The rows are grouped in 4 ways, from coarse to fine. Each group lies inside one group of the grouping before and may be the whole of it. The rows also spread widely along 16 directions, which tell nothing about the answers.
In the rows, 128 means zero.
Some rows, each with its group in each grouping after it:
[119 145 221 145 110 153 180 123  71  99 115 132 120 135 137 146 120  99
 135 127 125 140 139  68 163 146] | K530 ril lada Zab
[ 99 132 155  65 135 165 119 168 154 131 118 131 137  74 129 139 142 102
 152 158  98 132 178  90 136 164] | K622 Dovik bonu kuvon
[152  96  81  90 156 147  77 157 156 187 132  92 107 132 126  85  63 129
 159 129 105 103 171 155 105 145] | K862 vop rade Sugo
[138 131 103 168 121 139 132 103 106 108 121 134  92 105 152  45 142 146
 102 132 147 145 122  97 149 119] | K862 Nuba zon Doro
[129 154 100 158 158 137 120 111  98 181 116  63  88 100 138  93 132 193
 107 132 145  87  87 126 122  95] | K530 ril soti vuke
[116 163  84 145 139 118 119  87 117 189 104 132 115 157 116 150 116 146
 189 159 103 120  57 109 146 110] | K622 bip Mun rato
[111 162 130 100 161 125 101 143  86 127 104 133 112  86 113  84 157 103
 157 155 142 152 101 129 132 103] | K622 Dovik baz nomi
[192 153  80 141 147  89 119 107 102 169 129 134  93 172 113  72  97 163
 148 126 148 120  68 173 168  98] | K862 gisis vivov naf
[199 148 112 125 137 146 104 157 120 155 142  90 170 189 111 119 125 114
 144 118 117 114 115 154  77 132] | K862 Nuba Rali Beka
[149 127  93 132  90 124 142  96 147 126 143 118 132 168 148 167 133 144
 148 117 109  98  80 127 175 132] | K622 Dovik kigib sigu
[ 93 139  61 103 189 126  94 112 122 136 123 129  75 115 122  90  94 127
 185 133 120 153 113  73 119 114] | K530 toza gula Gof
[165 158 128 114 121 115  79 133 121 145 114 155 138 124 143 100 106 116
 152 131 107 171 125 147 153  95] | K424 Sokag Guke zibun
[119 115 124 123  91 125 125 118 123 139 137  96 135 102 124 156 121  81
 136 145  97 104 122 108 145 120] | K862 vop tob Vulis
[ 83  85 110 133 121 103 166  90  93 119 128 115  49  95 111  81 147 117
 165 154 182 150 109 109 154 142] | K530 sigus kos safal
[163 127 106 163 120 141 109 125 144 179 154  73 153 148 143 134 101 127
 119 116  88 128 152  91  77 129] | K862 Nuba zon sigo
[176 176 200  73 114 131  72 128  81 139 114 140 148 113 109 124 149 100
 140 109  95 161 116 151 144 120] | K862 vop rade pag
[113 111  97 118 140 144 121 142 131 142 128 118 107  98 148 100 139 149
 145 136 129 136 144 103 151 140] | K622 Dovik bonu vubok
[167 135 153 109 100 156 100  85 100 123 120 135 121 173 134 107 158 123
 170  79 107 191 113 107 132 132] | K862 gisis vivov Vugum
[131 176  87 122 170 153 108 128 168 164  92 146 117 131 153 102 112 165
 165 160 123 140 109 119 116 107] | K424 Sokag Guke rodom
[199 199 157 117 120 130 132  98 128 128 133 126 157 177  87 123 128 127
 108 132 114  99 100 125  85 170] | K530 toza Rekat rezeg
[125 123 105 137  93  88 114  87 136 125 120 149 111  88 133  87 129  95
 155 186 159 132  90 168 164 117] | K862 til Nafu tesuz
[133  81 118 171 127 144 126 138  89 131 149  71 124 139 171 124 114 141
 146 102 144 135 139 106 128 120] | K530 sigus kos vapo
[ 95 125  94 149 159 124 142 153 141 174 117 109 113 100 138 126  84 110
 164 183 128 133 148  99 119 108] | K424 vom nuvo pipez
[137 124  98 139 121 178  57 158 107 128 103 121 151 115 172  73 136 116
 154 120 107 184 153  94 109 109] | K530 ril lada ranag
[106 120 106 142  81 153 153 105 114 165 102  89 113 141 105 133 112  93
 155 164  93  96 105  93 145 132] | K530 toza Rekat Nuki
[142 193 171 126 110 124 109 129 118 170  89 133 131  87 130 109 126 118
 116 161 115 152 117 130 144  93] | K530 ril soti sof
[161 124 145 134 131 128 114 107 147 132 125 122 138 161 142 103 100 130
 159 138 153 116 131 181  87 162] | K622 bitu labin Kise
[146 137 142 109 170 119 152 178 118 151 156  72 136 112 119 140 144 137
 127 126 151 141 151 113  98 129] | K530 toza Vero guk
[189 217 186 112 179 143 112 137 156 122 133 145 155 148 140 119  99 133
 104 122 122 133 146 120  74 134] | K862 Nuba Rali misef
[110 129 163 142  99 165 139 127 103 127 101  89 147 132 147 153 127  96
 152 155 120  79 100 144 138 121] | K622 Dovik baz nomi
[175  98  76 136  81 117  79  99 103 117 172  71 111 181 153 111  82  96
 125  46  83 134 118 115 141  73] | K530 ril lada Zab
[139 156 149 108 162 120  99 118  84 129 130 112 117 124 119 129  97 110
 153 121 117 108 102 141 126 101] | K424 vom nuvo pipez
[161 130 173 165 125 122 125 103  69  94 127 134 117 115 131  49 109 128
 104 139 161 104 133 150 127 159] | K424 Sokag Guke rodom
[134 173 137 154 121 137 120 126 117 143  88 171 145 117 142 111 126 117
 148 178 120 153 105 108 153 122] | K862 vop rade pag
[105 109 102 181 142 164 151 117 121 144 114  91  94 118 159  81  96 160
 126 146 140 114 151  73 116 143] | K530 toza gula Gof
[163 145 115  90 133 151  85 194 106 140 105 129 146 131 137  98 108 111
 156 132 108 131 129 149 171 100] | K530 ril soti vuke
[129 115 127 106  92 144  58 107 118 112 123 100 126  80 150  96 115 101
 129 122 103 104 133 143 133 122] | K530 ril soti vuke
[173 133  69 134 137 120 124 194 105 163 136 108 134 144 129  87 119 142
 118 132 124 115 120 141 177  94] | K622 Dovik bonu kuvon
[139 161 141 112 139 185 127 191 146 143 104 110 166 153 139 134 107  69
 153 150  93 139 156  99  98 107] | K862 Nuba Rali misef
[126 143 118 169 153 137 159 107 130 139 123 113  88 116 165 101 105 190
 110 134 152 119 127  92 145 124] | K530 toza Rekat Nuki
[141 179 149 109 158 151  97 175 110 125  92 180 157 119 173 139 109 146
 165 145 107 133 107 130 204 106] | K622 Dovik kigib sigu
[112 142 119 138 116 151 127  62 164 109 118 142 109 155 156 126 114 124
 156 129 111 140 115  83 113 143] | K622 Dovik baz nomi
[149 123  70 127 100  98 125 119 142 127 137 145 119 142 108  79 133  95
 145 153 133 150 117 127 141 139] | K622 Dovik baz nomi
[119 125 140  91 168 150 127 151  93 169 110 109  83 109 112  98 118 134
 165 126 119 152 152 109 141 122] | K424 vom nuvo pipez
[153 152 129 148 161 141  52 134  33 153 136 103 138  78 124  79 145 144
 110 103  96 134 122  87 121 114] | K862 Nuba Rali misef
[120 202 205 124 170 159 123 130  41 156  73 129 116 136 106 124  92 108
 161 147 103 125  91 101 139 103] | K530 toza Rekat Nuki
[127 164 111 107 113 124  91 114 173 140 108 131 108 108 138  78  99  60
 128 148 104 185 148 115  97  76] | K862 vop rade pag
[107 128 128 125 140 142 109 143 108 110 107 129 107  72 158  82 100 125
 137 153 137 122 143 116 163 116] | K530 toza gula Gof
[ 83 123 140  87 145 191 154 124 167 125 101  93  79  88 126  98 117 111
 136 169 132  67 156 115 108 157] | K862 Nuba Rali misef

New rows. What belongs after each?
[153 130 122 150 150 132 151 175 104 132 124  87 135 149 122  79 137 110
 143 158 190 132 126 158  79 129] | K530 ril lada ranag
[128 149 150 100 149 117 134 148 124 137 113 140 113 129 128 117 116 105
 169 147 144 157 125 144 147 113] | K622 Dovik baz nomi
[164 134 142 165  90 141 104  99 105 152 122  97 142 165 156 117 114 103
 140 113 110 155 108 132 124  87] | K862 til Nafu tesuz
[109 159 168 151 101 153 144 126 115 131  98 104 140  81 138 127 117  88
 103 178 108  93 134 108 129 107] | K424 vom nuvo pipez
[126 103 106 163  67 150 127 113 185 106 127 121 169 126 198 138 147 120
 142 151 131 146 145 121 125 132] | K622 bip Mun rato
[107 129  48 223 119 138 204 131 141 121 121 123 120 176 167 130  84 126
 140 180 142  93  94  56 159 111] | K530 ril lada Zab
[157 177 167 105 122 118 107 132 108 168 120 126 155 114  94 142 129  95
 141 148  91 146 128 119 112 126] | K424 vom nuvo pipez
[124 166 115 150 134 104  74 126  84 136 112 137 143 102 150 111 110  99
 152 151 120 138  80 142 149  70] | K622 Dovik bonu vubok
[151 127 112 194 128 130 131 155 120 196 130 103 150 117 166 125 104 182
 123 140 118 159 164  77 137 132] | K530 toza gula Gof
[139 158 132 109 175 137 123 113 120 121 118 146 103 151 140 126 110 148
 179 128 147 116  83 145 145 123] | K862 Nuba Rali misef
[166 167 182 164 100 143 113 125 112 142 111 122 196 155 140 155 114 107
 152 161 121 112 109 141  90 155] | K530 ril lada Zab
[118 150 205 175 148 128 136  82 131 155 133  94 146 134 133 146  76  79
 150 169 137 130 147 104  29 155] | K862 til Nafu tesuz
[123 139 130 169 119 108 159 120 115 150 130 119 147 135 128 154 106 115
 146 177 130  95 105 117 144 138] | K622 bip Mun rato
[124 159 135 149 127 163 136 169  90  97  91  94 146 118 138  75 164  76
 128 169 170 133 106 137  89  90] | K530 ril lada ranag
[114 125  92 121 173 108 135 113  95 144 144 114  85 116 107 109 138 148
 163 126 144 154 109  78 129 139] | K530 toza Vero guk
[133 125 169 112 145 146 184 166 110 129 110 115 102 120  99  77 131  97
 131 171 171 123 158 138 120 164] | K862 vop rade Sugo
[110 151  88 127 103 148 128 105 210 131 104 151 142 126 177 167 106 137
 165 169 102 125 112  95 151 125] | K530 toza Vero guk
[144 187 114  85 166 159  67 153 153 101 112 155 128  67 169  88 116 149
 104 136 108  97 128 128 163  94] | K862 Nuba Rali misef
[132 127 120 139  77 128 145 107 154  72 123 134 123 148 170 122 107  84
 143 140 145 124 108 139 157 105] | K530 ril lada Zab
[119  91  96 133 110 156 103 123 143  98 117 133 123 123 175  84 119 124
 163 142 143 121 134 145 143 146] | K622 Dovik bonu vubok
[142 149 151 195 132 126 147 128  67 138 138  46 153 134 140 127 163 127
 104 135 166 101  81 145  78  95] | K622 Dovik bonu kuvon
[142 129 140 175  75 131  91 117 110  97 129 106 201 128 158 134 121  57
 132 150 109 112 119 137  93 120] | K622 bitu labin Kise
[168 126 103 135 125 120 129 157  99 158 136 124 149 156 121 123 165 145
 163 126 134 163 109 127 150 138] | K622 Dovik baz nomi
[128 170 108  99 175 112  91 131 109 127 128 115 102  84 116  81 138 105
 125 136 139 144 107 127 104  85] | K862 vop rade Sugo
[176 123  75 122 138 148  97 171 110 147 108 109 129 167 133  66 107 119
 156 134 137 117 106 178 137  96] | K862 vop tob Vulis
[115 153 182  80 120 184 155 154 133 118  94 147 163 161 125 201 128  71
 205 155  85 135 128  93 144 147] | K424 vom nuvo pipez
[113 136 155 110 141 102 106  98 102 145 129 138 114  71 108 126 141 117
 166 153 130 157 129 116 118 151] | K424 vom nuvo pipez
[178 140 157 170  98 133 110 108  80 164 108 140 135 142 126  79 132 135
 137 133 126 161 122 135 138 145] | K862 Nuba Rali misef
[167 143 154 144 125 108  98 178  99 182 135  68 166  79 129 114 117 124
 103 153 136 108 147 168 109 112] | K530 ril soti vuke
[137 148  88 144 142 155 103 140 120 121 122 116 132 155 156  90 107 112
 134 121 109 136 120  96 117  96] | K622 Dovik bonu vubok
[ 90 122 158 109  80 148  93 106 123 145 100 101 154  78 146 181 135  93
 181 162  95 111 106 133 141 127] | K530 toza Vero guk
[155 191 141  74 175 153 147 142 123 133 129 114 128 210  80 159 114  98
 172 117 105 116  95  93  86 139] | K530 ril lada ranag
[123 157 121 149  93 134 132  91 168 133 114 134 153 160 138 155 102  83
 159 169 102 116 103 110 108 133] | K622 Dovik baz nomi
[ 93 171 144 125 124 127 122  62  98 149 116  88 111  85  87 143 165  94
 130 160 110  98  72  93  83 127] | K862 vop rade Sugo
[144 131 118 118 141 138 162 141 160 170 133 119 113 167 129 145  77 155
 147 144 113  83 135 122 157 157] | K622 Dovik bonu kuvon
[128 154 141 159 137 129 126 132  98  95 120 144 149 143 157 130 102  97
 150 148 129 121 100 115 147 116] | K622 Dovik kigib sigu
[117 120 142 151 126 110 184 123  82 179 139  54 110 102  96 148 191 151
 138 152 171 123  97 114 115 146] | K530 ril soti vuke
[110 144 149 145 128 161 139 126 130 160 103  98 141 112 146 143 156 142
 149 160 131 123 120 114 107 139] | K622 Dovik baz nomi
[157 133  82 136 116 150  95 151  95 150 116 116 141 111 135  83 185 161
 133 125 125 157 111 104 146 126] | K530 ril soti sof
[183 142 111  98 108 136  95 127 181 100 142 146 137 143 175 122  87 154
 118 104 108 102 137 143 173 132] | K530 ril soti vuke
[150 151 148 237  97  78 127  98  84 143 122 105 170 117 153 111 122 115
 129 179 181 148  89 157  89 109] | K530 toza gula Gof
[145 178 153 147 146 148 116 177 110 155  93 143 158 122 169 136  86 141
 134 157 106 109 120 132 185  89] | K622 Dovik baz nomi
[156 155 105 154  91 113 118 133  85 156 114  79 138 161  96  93 111  54
 135 155 123 115  81 153 102  78] | K530 ril lada Zab
[142 137 174 153 129 137 102 111  85 163  89 135 103 147 141  70  50 104
 162 137 117 156 145 144 129 110] | K424 Sokag Guke rodom
[142 128 102 163 138 156  95  79  84 136 130 137 112 159 154 104 116 154
 156  95  94 154 102  57 153 126] | K862 til Nafu tesuz
[113 138 115 129  96 136 102 119 131 172 106 128 157  81 107 135 175  99
 171 190 109 146 112 110 109 153] | K862 Nuba Rali Beka
[136 138 119 161 140 136 188 138 165 182 119  88 117 177 145 151  93 131
 150 155 147 128 125 124 104 111] | K862 vop rade Sugo
[143 185 147 146 135 121 105 109 115 152 125 115 156 117 134 146 113 112
 132 151 108 110  94 115 113 100] | K862 gisis vivov Vugum
[ 88 138 155 201  54 146 132  99  96 103 114  95 174  57 156 144 139  65
  92 180  97 108 132  54 123 121] | K530 toza Rekat rezeg
[179 206 138 133 138  92 116 115 119 168 137 120 140 122 101 112 136 137
  94 131 114 162 113  99  96 110] | K530 toza Vero guk
[137 193  82 129 139 128 115 139 177 135 129 159 173 103 164 184 145 172
 134 165 105 116  86  77 160 115] | K530 sigus kos safal
[157 145 145 129 131 141  90 107 108 142 110 121 119 157 132  89  85 102
 161 126 120 130 109 160 110 112] | K862 Nuba zon Doro
[115 156 102  96 145 144 119 116 111 149 122 114 114 113  82 122 153 100
 147 150  96 117 103  75 107 143] | K862 vop rade Sugo
[152  92 155 130  84 115 150  94 110 112 161 124 120 125 132 137 143 142
 134 102 130 154 153  93 162 185] | K530 toza Rekat rezeg
[104 154 102 145 125 130 125  75 130 140 118 104 126 157 135 167 137 118
 181 148 124 107  47 123 106 108] | K622 Dovik bonu kuvon
[153 134 111 169 124 106  99 100 131 153 127 113 124 119 144  84  83 125
 127 152 137 122 129 156  97 115] | K424 vom nuvo pipez
[122 110  95 149 107 170 120  81 142 111 110 175 119 154 162  99 138 134
 183 140 115 174 122  62 153 165] | K862 til Nafu tesuz
[161 147  80 140  93 121  84 134 113 185 129  93 133  93 141 113 154 160
 105 116  94 144 111 110 159  82] | K530 ril lada ranag
[184 144 160 124  94 149 122 109 127 152 110 137 129 167 118  89  92 129
 128 129  99 118 144 141 135 161] | K424 Sokag Guke rodom
[176 147 115 159 134 148 122 144 106 158 127 116 145 146 139 104 139 180
 122 124 129 130 125 103 124 149] | K530 ril lada ranag
[158 121 129 164  34 130 110  84 126 129 114 103 143 119 163 110 141 127
 115 131 121 131 109 152 155 113] | K530 toza gula Gof
[143 157 158 132 118 129  76 117  82 131 106 120 137 125 134 104  99  87
 152 131 113 138 106 141 122 101] | K530 ril soti vuke
[113 153 178 135 130 129 148  61 142  55 130 150 110 105 139 115  95  99
 111 161 149  70 117 113 112 169] | K862 vop tob Vulis
[142 131 149 131  76 161 107  64  98 168  94 104 142 155 122 156 169 154
 176 128  99  94  62 154 137 157] | K622 bitu labin Kise
[116 150 185 182  96 131 160  83 113 108 118 137 148 149 144 143 101  80
 138 161 121 131 127  87 115 145] | K622 bip Mun rato
[127 127 125 168 152 143  98  97 104 186 105  97 104 160 157 112  84 139
 184 122 128 160 110 129  95 101] | K862 vop rade pag
[156 116 149 153 113 145 108 122  64 143 103 113 116 125 158  86 135 170
 143 111 143 145 111 148 171 118] | K530 toza Vero guk
[115 139 137 112 148 131 141 125 133 127 137  75 114 127 143 143 124 116
 139 128 141 104 114 141 110  96] | K622 bip Mun rato
[115 120 107 133  91 163 161 108 126  81 121 113  96 141 154 109 140  91
 117 116 117 130 117  78 163  99] | K862 vop rade Sugo
[160 178  94 120 157 152 114 141 113 201  95 138 119 143 115  91 171 171
 163 131 111 199 104  82 135 106] | K862 gisis vivov naf
[154 188 142 138 113 190 110 198 144 143  75 146 211 134 143 116 137  91
 139 195 100 143 145  97 100 135] | K530 sigus kos vapo
[157 178 162 154 132 143 143 130 132 122 122 146 134 158 168 135  90 138
 118 116 114 157 141  76 142 111] | K530 ril lada ranag
[138 166 151 115 154 148  73 103 108 182  94 114  97  96 132  67 111 145
 141 132 115 146 126 134 110 103] | K862 gisis vivov Vugum
[124 135  76 138 129 160 119 160 164 172 101 109 140 145 156 115 103 124
 163 169 115 112 124 133 124 112] | K622 Dovik bonu vubok
[148 185 145 194 146 113 184 140 108 167 112 104 133 153 132 116 113 135
 106 170 156 118  97 125 116 102] | K622 Dovik kigib sigu
[172 122 131 136 162 128 125 108  95  90 151  96  99 171 123  67  96 122
 131 108 174  81 105 178  93 138] | K862 Nuba Rali Beka
[165 188 159 154 130 154 122 123 111 129  85 164 147 156 145 102 102 128
 142 163 124 112  89 145 146 122] | K862 Nuba zon sigo
[105 111 129 173 180 160 141 116 104 169 116  86 127 124 137 129 124 187
 179 167 164  92 117 107  73 195] | K530 toza Vero guk
[139 133 100 123 126 164  77 159 124 127 115 134 149  88 150  82 127 134
 126 143 101 127 157  90 139 146] | K530 ril soti vuke
[134 158 119  83 122 150  82 119  89 121 109  72 116 104 102  74 196  89
 136 115 133 159  91 142  76  84] | K530 toza Rekat Nuki
[156 124 154 139 106 128 116 113  92 145 135 117 125 108 133 110 138 136
 127 117 119 143 131 121 151 138] | K862 Nuba zon Doro
[126 106 163 187  88 128 120 115  53 132 110 103 126 110 153  84 134 103
 133 135 143 154 122 137 146 115] | K622 Dovik kigib sigu
[152 132 111 130 113 118 127 138 119 127 113 106 134 130 107  71 149  78
 143 173 170 127 102 181  94 119] | K862 vop tob Vulis
[163 168  72  92 181 135 114 133 184 126 145 136 131 169 117 119  99 129
 156 143 120  97 107 125  87 146] | K862 Nuba zon sigo
[122 149 108 165 110 127 112 105  98 160 102 134 130 116 138 120 147 116
 154 153 114 172  93  92 139 101] | K862 vop rade Sugo
[153 159 143 134 152 117  96 107 104 151 107 155 112 130 118  66  85 112
 156 164 139 133 110 151 128 129] | K862 til Nafu tesuz
[210 158 120 113  84 125 110 149 149 129 128 109 175 202 103  83 120  61
 128 143 130 118 113 204  76 128] | K622 Dovik bonu vubok
[134 166 180 128  86 157 118  98  81  73 112 114 165 140 121 136 148  36
 138 137 102 112  86 110 112 111] | K862 gisis vivov naf
[133 129 134  98 139 144  71  86  95 113 136 113 140 135 125 146 133 106
 188 121 112  95  73 141 117 141] | K862 til Nafu tesuz
[145 164 186 154 139 153  95 139 103 183 104  91 144  87 161 114 108 155
 111 131 113 153 161 114 101 108] | K530 toza Rekat Nuki
[123 175 128 110 126 142 107 126 136 120  94 135 127 127 126 103 105  55
 146 163 110 138 110 124 109  88] | K862 vop rade Sugo
[144 127 152 152 142 157  87 150  49 181 117  83 139 112 136 117 126 157
 145 112 109 132 134 105 125 129] | K530 ril lada ranag
[157 181 140 170 139 111 141 146 135 177 121 104 171 136 126 135 121 125
 123 182 144 113 108 146  86 122] | K622 Dovik baz nomi
[138 135  92 190  62 180 155 112 149 102 107 123 166 160 177 130 138 130
 108 156 104  77 100  93 159 134] | K622 Dovik baz nomi
[ 99  78 130 163 119 152 114 127  67 152 118  60 112 137 140 117  82  83
 176 129 120 115 130 113 116 116] | K530 ril soti sof
[165 138 142 124 128 124 106 138 100 138 145 109 141 148 123 131  93 115
 139 112 109 116 131 120 126 136] | K530 ril lada ranag
[ 93 129 124 115  86 162  92 137 147 155  90  74 129  80 162 119 119  73
 148 149  96 159 149 118 113  66] | K530 toza gula Gof
[107 140 127 148 112 124  75 109 115 165 115 114 148  74 130 124  94  97
 138 174  87  93 126 115 121 133] | K622 Dovik baz nomi
[139 139 139 105 175 120 126 113 112 107 148 153  90  94 120  86 121 152
 118 120 138 136 150  81 139 168] | K862 vop tob Vulis
[139 111 113 118 106 123 108 134 105 104 137 133 119 125 135  89 131  91
 148 119 127 179 140 100 145 121] | K530 sigus kos safal
[125 173 126 163 157  81 176  97 113 153 138 135  96 118 103 127 107 127
 128 170 147 119  88  93 137 123] | K862 Nuba zon Doro
[104 116 110 126 122 188 100 132  94 141 107  96 140  96 135 119 155 112
 160 143  89 116 126  71 127 137] | K862 gisis vivov naf
[ 96 108 129 154 101 133 107 114 171 147 127 110 160  87 166 162  77 101
 163 178 106 118 165  98 102 158] | K530 toza gula Gof
[119  92  98 129  71 138 121 101 175 148 133 123 121 106 135 112 115  93
 138 153  93 146 174  83 126 167] | K862 vop rade pag
